The first 7 rows are patterns. Each new row is the sum of 2 different patterns, raised or lowered, with some noise. Before adding, each is slid sideways (what falls off one end comes back at the other) and multiplied by a number that may be negative. Names go in the order of the patterns.
Some rows, each with the names of its patterns after it:
[ -2  -2  -2  15   8  -1 -24   5   4  -3   3   6  -7   6 -15   6  -6   2
  -3   2   0   0   6  -4  -9  20   2 -10  -1  11 -15   1] -> G
[  1   0  -1  17   4  -2   3   3   2 -25  17   7   8   0  -4  -1  -1   6
   8 -13  -9  -5   9   5   8 -19  10   7   3   8 -25 -12] -> B
[  6   2   2  12   0   9  -3   4   1  -2  10  -3   3  -6   0  -3  15  11
   1 -11   2  -2  25  -2   3  -3   5  -7 -11  19   1  -3] -> X
[  9 -21 -25   0  20   5 -22   1 -16   5  -1   0   1  -6  16  15  -8  -5
   2  12   1   0   1   1 -18 -10   2 -10   2   8  -7  20] -> N
[-13 -11   0  -5   2 -18   1   8  -2 -22   4  -1  -9 -17  -4   2  -2 -11
   4 -12  -7  13  10   1  -2  -4  -5 -25  -1   2   9  16] -> H
[  0  -2   0  10   2   1   9 -11  -4 -13 -25   1  -1   4 -13  -2  -5  -8
   2 -21  11  -9   4  -1   5   9   1   0  -4   0   1  -1] -> F
[  2 -18  -2   3   0  -2  -1   2   1  -1  -8  -1  -3   0   0  -5  13   3
 -14   2   9  -3  -4   2  11  -7   0   1  13  -6  25   7] -> Y

New rows, each followed by the names of its patterns:
[ 12   6  -2  13  13  12 -11   8 -14   8  11  27  -1  14  13  12  13  -8
   2  11  15  10  22  12   8  14   0  10   5  17   5  16] -> B Y
[-20 -20 -35 -15 -20  -8 -22 -23  -3 -20 -33  -5 -46 -31  18  18 -15 -38
 -25   0 -41  -4 -18  -6  -1 -31 -21 -34 -36  -6 -29 -17] -> N H
[-13 -15 -18  -6  -7 -13 -26 -14 -18   5  -9 -10 -18  -5 -29 -28 -10 -33
 -17 -12 -10 -22  -6 -20 -14 -18 -27  -7 -24  -4 -21 -10] -> X F
[-24  12 -21 -12  -6 -16  17  -3 -11  -7 -10 -25 -16  -8  -4  -9 -10  22
 -35 -18 -28 -31  -6  -9  -2 -28 -19  -1  -7  -2 -36  -4] -> B F
[  2  -7 -12  -1 -11   8 -12   0 -10  -3   0  -4  -4  -6  -9   1 -32 -27
   5  -5 -12  -1  -9  -8  -9  -2 -35  -6 -12  20  -9  -8] -> G F
[-2 19 14  4 11  4 19  6  0 17 26 -3 10 19 19 10  7 16 12  5 17 21 -6 16
 11 12  0 12 29  8  6  1] -> H Y
[-19   8 -12 -23 -13   3 -25 -13 -10  -7 -14  -5  -6 -10 -30  -5  -8 -21
 -17  -9 -16  -8 -22   3 -18 -13 -20 -20  -8  -9  -9 -16] -> G H
[ -7   0  -7 -13 -13   0  -6 -19   4 -48 -21  -9  10  -8  -1  -6  -6  -6
  -9  -8 -21  11  -3   0  -9  -9  -4 -20  -7  12 -16 -21] -> B Y
[28 20  1  7 -5  6 15 13 33 22 12  1  0 23 22 -3 25 12 32  9  2 12 29 11
 16 12 21 11 12 16 25 -2] -> B H
[ 11  18  12 -13  31  15  18  13   9   0   7  14  32  -1   3   9  14   9
  20  -6  26  10  17  15  -4   1  11  10   5  24  19  -4] -> G B
[30 10 -2 11 22 12 20 -1 10 11  2 25  6 14 37 14 11  1 22 13 15 17 19 36
  0 24  7  8 10 -9  5 24] -> N F
[  4  22 -24  -4   6   3  -1  -7 -15   5 -15   7  -3 -14 -10 -12   2  -3
   7  15   1 -20 -20 -16  16   3  -2 -25  -3   5  -1 -14] -> X H
[ -1  16   1  -8   4  14   1   2  11  18   1   1   3  14   0  13   1 -12
  -4   7   2   8  -6  21   2   4  -7  -7  18   2   4   7] -> X H
[33 25  9 46 34 22 -3 14 27 13 22 20  8 11 13 10 19 14 31 17 10 21  8 11
 24 25 17 10 28 25  4 18] -> H Y
[-11  -9 -14 -18   1  -3  -6 -11 -12 -15  14 -27 -19 -22 -35  13   0  -7
 -19  -9 -27 -19  -7 -28  -5 -17  15 -24 -12 -10  -9  -8] -> B F
[12  6  8 11 17 14 16  1 19 16  8 15 -2  2 19 13 18 35 13 11 12 20 14  2
 26 13 29  5 16  8 10 12] -> B F
[15 21 31  8 -5  6 23 18 26 11  5 30 -1 21 -4 13 12  1 -4 14 15  6  1 11
 14 13  3  4  1  5 13 26] -> H F
[-25 -17   4  -4 -12 -15 -15 -27 -39 -12 -17  -5   4 -25 -13  -9 -28 -23
 -28  -3  -4 -24 -30 -18 -12 -20 -26 -17 -13  -7 -15 -13] -> N H
[ -4   7 -13   1   8   5   8  -4 -20  -5  10  18 -12 -11   3  11 -16  13
  -3  -5 -10  -2   5 -11 -15   7  -5  -7   1   7   1  -3] -> N H
[10 20  0  8 18 27 20  1 18  5  7 15  1 22  7 17  9 10 11 11 11  6  8 16
 -5  5 25 13 11 37  8 13] -> G F
[ 18  -1  -5   4  -7  -5 -14  11  -6 -13  -1  -3   0   5  -6   3  -6  -1
  -3 -13   0  -7  -7  -2  -1   0  20   5  -4 -15   2  -5] -> X F
[ 9  5 17  8 -8  8 13  1 15 13 23 22  8 10 13 15 24 16 14 -5 23  2 15  5
  8  5  5  7  5 11  7  7] -> F Y
[ 12  11  12   8  -5   1  14   2  12  25  10  21  21   0 -11   9  29  24
 -10  10  -2  23   6  27  18   9  15  23   8   7  11  22] -> N Y
[ -7  -1  -1  -6   2 -15 -13   3  -4  -6 -15  -2  -2  -7   7  15  -6  -3
  14  -6 -11   4 -11 -16  15  19   8 -23  14  21  -2  -4] -> N Y
[  5   4   0   4  10  -2  -9   7   5   4  -3   4  -4   0  -5   3 -12   5
   5   4  -7   6 -14  24   1   3   1 -11 -14 -11  14  -1] -> B X
[ -6 -15  -7 -11 -15 -11 -11   7 -26   2   2  -7 -19 -11 -31 -22  12  19
 -24 -38 -21  16  -8   8 -34  -2  -5 -11   0 -49 -37  -4] -> B N
[  3  -2  15  -4  -9  -1  20  -7  -9   6  13  -5   4   2  15  14   9   5
 -18  -2  -2   4   7   0  38 -10   3 -15 -18   7   2  -3] -> H F
[  0  -2 -16   8   4  11  12  -5  -7   0   5   3 -10   0   9   0  -8  10
   2  -8  -9  -1  14   1  -4   2  -5  -7   6  18   4  -1] -> X H
[-14 -16  -7  -3 -23 -23 -28 -40 -30 -17 -11 -23 -10 -30 -29 -14 -36  -6
 -34 -13 -14 -13 -22 -13 -18 -24 -24 -17 -17 -17 -23 -13] -> H F
[ -3 -20 -13  10   0  -5 -11   1 -27  -1 -11  -9  -7   3  11 -17 -28  -7
  -6 -14 -12  -5 -17  -2 -24  -6 -14  -7  -9 -10 -16 -12] -> G F
[ -7  -1  31  17   0  10   1 -11  14  15   5   3   5  25 -24   2   5  14
  21   3   2   2  -1  20   4  14   5   1 -13  28  -2  -5] -> B H
[-22  -8 -14 -35 -14 -17 -14 -20 -13  -7 -30 -11 -16   0 -19   6 -25 -23
 -27  -5 -14 -10 -41 -13 -17 -11 -22 -13  -3 -34 -14 -11] -> X Y
[-20 -37 -30 -18 -20  -9   2 -15 -34 -12 -12 -18 -37   3 -16  -6 -26 -17
 -22 -16 -14 -10 -29 -25 -18 -13 -16   3 -34 -13 -12  -7] -> G B
[  4  -4  -1  -4  15   9  20   3  -3   3  17  -9   2 -13  -9  38  31   2
 -12   2   6   0  17  -3   1   3  21  -6 -14 -14   8  11] -> B N
[  1  17   4   3 -13  -7   3   8   0  17   0   3   4   2   9 -19  14   0
   8  -1   7   6   1  -2   8 -10  11  -4   8   4   8 -17] -> B X
[-1 14 19 29  8 23 14 21 11  9 17 10 14 30 14 14 24 12 18 17 15 23 11 24
 13 18 10 16 12 20 24 18] -> G X
[  2  -5  -9   4  -2 -25 -11   3 -14  -7   0  -3   1  -2 -17 -12 -10  22
   2 -17 -15 -15  -2  -4  -6  -5  -8   5   2 -14 -10  -6] -> N Y
[17 16 11 22 23  3 15 12  9 13  6 14 17 18 33 14 16 14 18 19 17 24 13 31
 -2 13 13 24 11 12 -2 17] -> X F
[ 12   9   4  -2  -1  14  -3  -2  -8  25  -6   5   8  17  12   1   3   7
  -1  12   6  -8  -7   2   9   6   5  26  -5  -2 -11 -25] -> H F
[-12  -5 -13  -7 -17 -20   1 -21 -18   1 -12 -18  -4  -9  -8 -21  -5 -10
 -14 -17 -10 -29 -20 -13  -2  -2  -8 -11 -17 -13 -14   1] -> X Y
[  9 -11   4  29   2  24  -5  10   4   7  11  -7  -6  13  14   3  -8  14
   7   0   5  30   8   6  15   3  -1  21  -6   0  13  32] -> G N
[-21   9  29 -11   2   5  -2  13  -8  12  -6   1  13  13   8  -1   8  -5
  12  16   2  -7  -1  36   1   7   5   3  -9  17  15   3] -> G B
[  0  -1  -8  -7 -13  -8 -10  -9  -4 -25  -7 -10  -7 -12  -3  -2 -21 -10
  -6 -13 -12  -2 -17 -15 -14   2 -11 -10  -5 -10  -8 -12] -> X Y
